There are 3 ways to turn a row about zero (a turn may also mirror it). The second row of each pair is the first, turned, with some noise. The first 27 pairs use one turn. New pairs use 2 turns, one after the other, and a turn may come again.
Some pairs, each with its turns in order after it:
[ 21.4  -7.7 -18.7  38.6 -19.8 -17.0 -10.7  41.4]
[-27.3 -35.6   4.3  35.9  28.7   7.6 -21.6 -10.2] -> (0)

[ 17.8 -30.2 -27.7 -10.6 -10.4  13.5  -8.9  -1.2]
[  2.2  -6.6 -32.4  18.6  15.3 -12.7  11.2  20.8] -> (2)

[ 13.9  -7.5  -2.0  -1.0  13.3  28.4 -13.6  17.6]
[28.3 22.9 -9.3 -1.1  2.4 -1.5 -2.8 15.7] -> (1)

[ 51.5  -0.5  -5.9   2.7   0.3  20.0 -39.2  10.5]
[ -8.6  -4.3   3.0 -16.6  53.2 -16.6 -32.5  14.3] -> (0)

[ 11.2 -20.2   5.9   4.6 -16.4 -26.5   7.2 -25.3]
[ 16.4 -30.9 -15.7   8.2 -11.8 -14.5   3.2  19.0] -> (0)

[-12.5   9.0  -3.3 -28.5  -1.2  49.7 -24.4  19.1]
[ 24.2 -43.4   0.2  32.4 -25.1  11.0  15.1   6.0] -> (2)

[ 28.5 -12.0   2.5  -4.5   3.6   2.4  -5.8 -16.3]
[ -5.1   4.3 -14.7  -6.8  15.2  14.5  12.2  19.3] -> (2)

[-25.2   2.4 -10.6  21.1 -17.9  -6.5  50.4  -5.3]
[-10.5   5.6  -6.0  42.8 -41.5 -11.4  16.3 -10.6] -> (0)

[-15.3 -16.1   2.6  -8.4 -20.1  -9.3  -9.5  -9.1]
[ 24.8 -13.9   6.5   4.2 -15.3   6.9 -10.1   3.8] -> (0)

[  8.4  -1.0 -13.7   9.3   3.1   0.4  14.6  -7.5]
[-11.8   8.7 -15.2  -1.5   2.8  -2.3   5.9 -10.0] -> (2)

[  9.2 -19.0 -37.6  -7.0  -3.9 -41.9  10.9  26.0]
[-13.8   9.0 -31.8   4.3  13.5 -26.5 -46.8   6.6] -> (2)

[-22.9  19.1  14.3  15.9  -1.0   4.3  -5.1  50.8]
[  3.8   2.4 -33.3  16.0   1.5 -49.7 -15.3   0.0] -> (1)

[ 32.9  21.0 -35.6 -33.4 -26.2  14.6 -18.7   7.2]
[  0.6 -28.7 -28.4  43.2  27.0  30.1  -9.3   1.2] -> (2)

[-9.7 13.5 14.6 25.1 13.9 47.6 -8.7 39.0]
[ 15.5  24.3 -51.1  14.5  14.1 -24.5  -3.1  29.5] -> (1)

[ -7.5 -23.5   9.7  13.2 -12.0   7.6 -39.8 -27.9]
[48.6 -6.4 17.7  4.7 20.7 -4.2 -4.0 16.6] -> (0)

[  7.3  21.8  -0.3 -43.0 -10.8 -17.3 -29.4  25.1]
[ 25.8 -16.0  36.2  -2.4 -14.0 -42.1  -4.4  10.5] -> (1)

[ 19.6   8.9   0.9   8.0   7.8  -4.6 -22.0 -33.5]
[14.7 19.8 -6.4 -8.7 18.5 28.7 14.2  0.3] -> (2)

[ 29.3  -0.7  31.3 -23.5 -15.0   3.8  -9.9  -7.2]
[ 12.0  14.3  33.3   9.9   7.0 -10.6  34.1   1.9] -> (1)

[-26.3  19.5  30.3 -26.1   4.6  40.2   2.0 -25.7]
[ 28.3  43.3  17.9 -32.1 -17.0 -17.4  13.1 -15.3] -> (0)

[ -4.2   8.2 -16.3  25.8  18.4 -13.7   8.7  85.4]
[ 18.3  14.7 -33.2   7.4  14.2 -48.8 -67.6 -19.5] -> (1)

[ 11.4 -21.2  12.9  22.6   7.0  11.8  21.6  -8.5]
[ -9.9  26.2 -13.3   9.9  15.4  23.4   7.0 -12.7] -> (1)

[ 17.9  -8.7 -16.2  18.3  30.6 -11.9  41.9  41.3]
[  0.5  25.3  -7.6  15.5  25.0   3.6 -57.9 -20.4] -> (1)

[  3.4  -4.8 -34.2  27.9   3.7  -5.3 -51.4  22.9]
[ -8.6 -12.6  25.8  21.9  45.1  32.7 -17.0  16.7] -> (0)

[ -0.2   1.9 -28.6  -5.6 -10.6 -24.5  23.1  26.9]
[-21.9  -2.8 -14.5  11.3   4.4 -19.9 -36.5 -12.6] -> (2)

[-21.2   5.5 -13.0  16.2  28.5  -7.9  22.7  -7.6]
[ -0.3  13.8 -11.0 -22.9 -20.8 -11.9  -0.8 -30.2] -> (2)

[-15.6  -2.0  -0.2  -1.3  21.9 -14.6  41.6  -5.6]
[-25.3  -5.5  -0.2  28.2  -2.0  20.8 -25.8  -7.8] -> (1)

[  9.7  19.3  29.0 -51.6 -24.3  25.3   8.2  -4.8]
[  5.3  13.6   8.4 -50.0 -29.4 -29.3 -24.4 -17.1] -> (0)

New pairs, each followed by its turns in order:
[ 15.5  -7.5  41.1 -34.6  26.2  -0.2  10.4  16.2]
[  8.6  32.6   2.0   2.1 -45.3 -31.8   3.0   5.5] -> (2) (1)

[  0.0 -23.1  11.6  -4.6 -16.4   3.1 -23.2 -43.8]
[-35.3  -6.0 -20.4 -22.5 -26.4  16.6 -10.8   9.6] -> (2) (2)

[ 18.5 -27.0 -37.4  33.4   0.9  44.9 -30.1  15.7]
[ 21.4  -4.4  48.2 -15.8   9.4  -9.6 -30.1  51.9] -> (1) (1)

[-18.6   7.6  55.8  -6.9 -11.4  16.1 -24.2  -3.7]
[  0.1  41.3   7.8  40.4  11.1 -15.3  24.9 -10.7] -> (2) (1)

[ 38.2 -13.0   9.1  -2.7  10.8  25.1   8.4   2.8]
[-10.9 -16.7  -0.6  18.2 -21.8 -33.0  -2.0 -16.5] -> (2) (2)

[-18.0   0.2  27.1   2.6  -5.3  36.2 -14.6  -3.3]
[-27.0  10.2  -0.1 -11.9  13.1 -10.4 -37.7  -4.3] -> (1) (1)

[-14.7  12.3   8.0 -11.1 -24.8  28.8 -38.3 -39.7]
[ 1.7 40.9  6.7 27.0 36.5 34.3 -1.0 -3.5] -> (2) (1)

[-21.7 -10.5  21.0  25.9   9.6  25.6   2.1  -3.3]
[-35.4   7.4  20.3  13.7  12.7 -15.2   6.7  -9.8] -> (2) (1)

[-17.3 -29.2  18.1  21.0  18.9  41.0  10.1  34.9]
[ -7.8 -26.2  -7.7 -46.2  32.4 -10.9 -25.6  21.3] -> (1) (1)

[-10.9  39.2  10.4 -12.7 -11.0 -25.5  19.1  -6.4]
[ 43.9  12.3   4.2 -25.2   6.8  -0.5   9.3  11.1] -> (2) (0)

[-10.6  19.3  20.7 -30.3  -2.2  26.9  31.8 -36.7]
[ 35.9  21.0 -45.1  -6.3 -31.0  -4.4  -4.4  -0.8] -> (2) (0)

[ 58.5  12.8   8.3  21.1  11.6 -15.0  -9.5   6.9]
[ 16.2 -14.8  -8.5  20.9 -36.2  20.4 -36.7 -22.2] -> (0) (1)

[ -1.3  -4.6 -13.7 -21.4  -7.1 -34.1  17.8 -20.7]
[  7.2   9.7  -9.0 -24.0   4.8  31.5   6.2  28.0] -> (2) (0)

[  8.9   5.1  14.3   2.6  32.7 -17.9  18.8 -14.0]
[ 14.3 -42.5  -1.1   4.2   7.3   6.6  -3.0  -8.3] -> (2) (2)

[ -0.6  11.4   2.9 -25.8  -4.7 -12.3  49.0   2.4]
[  0.6 -20.4 -40.0  14.1  -9.3 -19.7  24.3 -12.1] -> (1) (1)

[ 23.0 -19.1  22.4 -13.6 -27.5  12.9  -4.0   8.9]
[ 25.0   9.9 -17.5  -6.2  26.7  10.8 -10.1  22.2] -> (0) (2)

[-12.6 -14.4 -29.2 -83.1 -34.1 -10.2  -8.6  24.0]
[ 65.7  19.3 -14.1 -23.0 -21.0  26.2 -11.9 -56.6] -> (2) (1)

[  1.0   3.8   6.1  -0.9  13.5   9.1  11.7 -18.7]
[ -0.5  14.9 -22.0   3.4   3.2   0.7  -5.4   8.2] -> (1) (1)

[ -9.6  15.3  -2.8 -11.9  17.7   3.8 -23.2  -4.8]
[ -8.8 -24.9   8.0  -4.8 -16.8  15.5  -0.4   3.3] -> (0) (2)

[-18.9 -29.5  -7.5   3.4  12.9  27.6  -6.3 -10.0]
[-11.2 -16.8 -10.6  38.7   7.9   2.1   9.4 -14.5] -> (1) (2)

[ 10.6 -37.1  -3.1  11.5  15.6   2.9  -1.6  10.7]
[-31.0 -13.7  10.9   8.6 -13.0  16.2  -9.4  -9.3] -> (2) (0)

[ 16.5  14.8   3.6 -21.2 -15.6 -10.4 -21.8  -5.7]
[  4.6 -19.7 -26.7 -15.5  -6.8  -6.3   6.1 -17.5] -> (1) (0)

[-36.9  41.0   0.9 -15.7  20.5  13.3 -46.3 -22.7]
[  7.6   4.5 -29.1 -15.9  26.2 -60.9 -28.6  17.6] -> (2) (0)

[-21.4  38.6  23.4 -44.3 -10.5 -40.0  -5.8  -3.8]
[ 48.6   5.6 -10.3 -45.1  35.1   2.5 -12.3   5.5] -> (2) (0)

[  6.0   1.1 -59.6   9.0   2.4  44.1  -9.2   8.1]
[-18.1  43.4 -30.0  20.6  18.1 -21.4  15.0 -35.2] -> (2) (2)

[-16.0  -7.0 -19.8  37.9 -17.7  -7.4 -10.5  19.2]
[  0.7   2.6   4.1  -8.1 -21.3  20.3  -9.7  41.8] -> (1) (0)

[ 18.2  29.8 -13.3 -30.0  36.4  20.9  -1.1  15.2]
[-17.2 -21.9  -0.7  -9.6  50.6   9.3 -13.7 -24.5] -> (1) (0)

[  4.1  20.5 -15.7 -10.5   8.8  23.2  -4.5 -11.3]
[ 18.2  22.2  -3.5   8.4  -4.3 -20.9 -16.9   1.1] -> (1) (1)

[ 12.4  -4.6   1.3   9.5  27.9 -13.3   7.8   6.6]
[ 19.3  -1.3 -10.7  -5.7  15.9  18.6  11.5   6.3] -> (1) (1)

[ 12.1 -41.8   9.7  20.8 -15.4  -0.8 -11.8   8.2]
[-36.9 -17.6   3.6   1.4   0.4  15.1  15.3 -27.7] -> (2) (0)

[ -3.7  36.7 -40.0  -7.3   1.3  30.3  16.7  -0.8]
[  6.9  19.8 -20.3  -2.4  24.5 -22.9  41.7 -19.0] -> (2) (2)

[-11.3  27.9 -36.6  34.4  -1.9   6.8 -24.3  33.5]
[ 41.8 -15.1  33.6 -23.9 -25.7   3.1 -30.5  -9.2] -> (1) (1)

[-21.5  -6.0 -39.8 -42.3 -10.8  11.7  -8.8  -2.8]
[ -3.1 -30.5  29.6  31.6  19.8  -7.4 -15.3  25.8] -> (1) (2)

[ -2.1 -10.7  11.9  -3.6  -0.6  18.3  13.5  16.2]
[ -2.3 -19.7   7.3 -15.6   7.2  14.1   9.0   9.2] -> (0) (1)

[-33.6 -26.3  13.9 -19.1  -3.7   7.7  23.7  -6.3]
[ -2.7   3.2  31.4  14.8 -21.5   2.4  -3.9 -36.4] -> (2) (1)

[  8.5  14.4  34.6   6.9 -36.0  39.2 -21.3 -22.8]
[ -5.6  19.3  14.4 -38.1  23.3  32.7 -30.0  26.5] -> (0) (2)

[ 21.4  16.1 -49.0   7.6 -11.1   4.8  -2.5  12.5]
[ 17.5  36.5 -18.6  15.2  -2.8  -3.2  17.6 -31.3] -> (2) (2)

[ -8.1  -2.3 -56.5  38.9 -23.3  10.6  -1.2   9.7]
[-20.2 -42.5 -17.1 -25.0  40.9  20.9  -9.6 -16.5] -> (2) (1)

[ 0.1 29.5 -3.5 27.8 39.0 12.4 17.3 -1.0]
[-39.0  -6.3  10.7 -21.2  -5.5  -0.4  23.9  30.6] -> (2) (1)

[ 22.9  35.4   9.9 -27.6   7.7   2.9  30.6  16.2]
[ 35.0 -20.7   7.2   8.4  -3.9 -33.3  31.9   7.1] -> (2) (2)

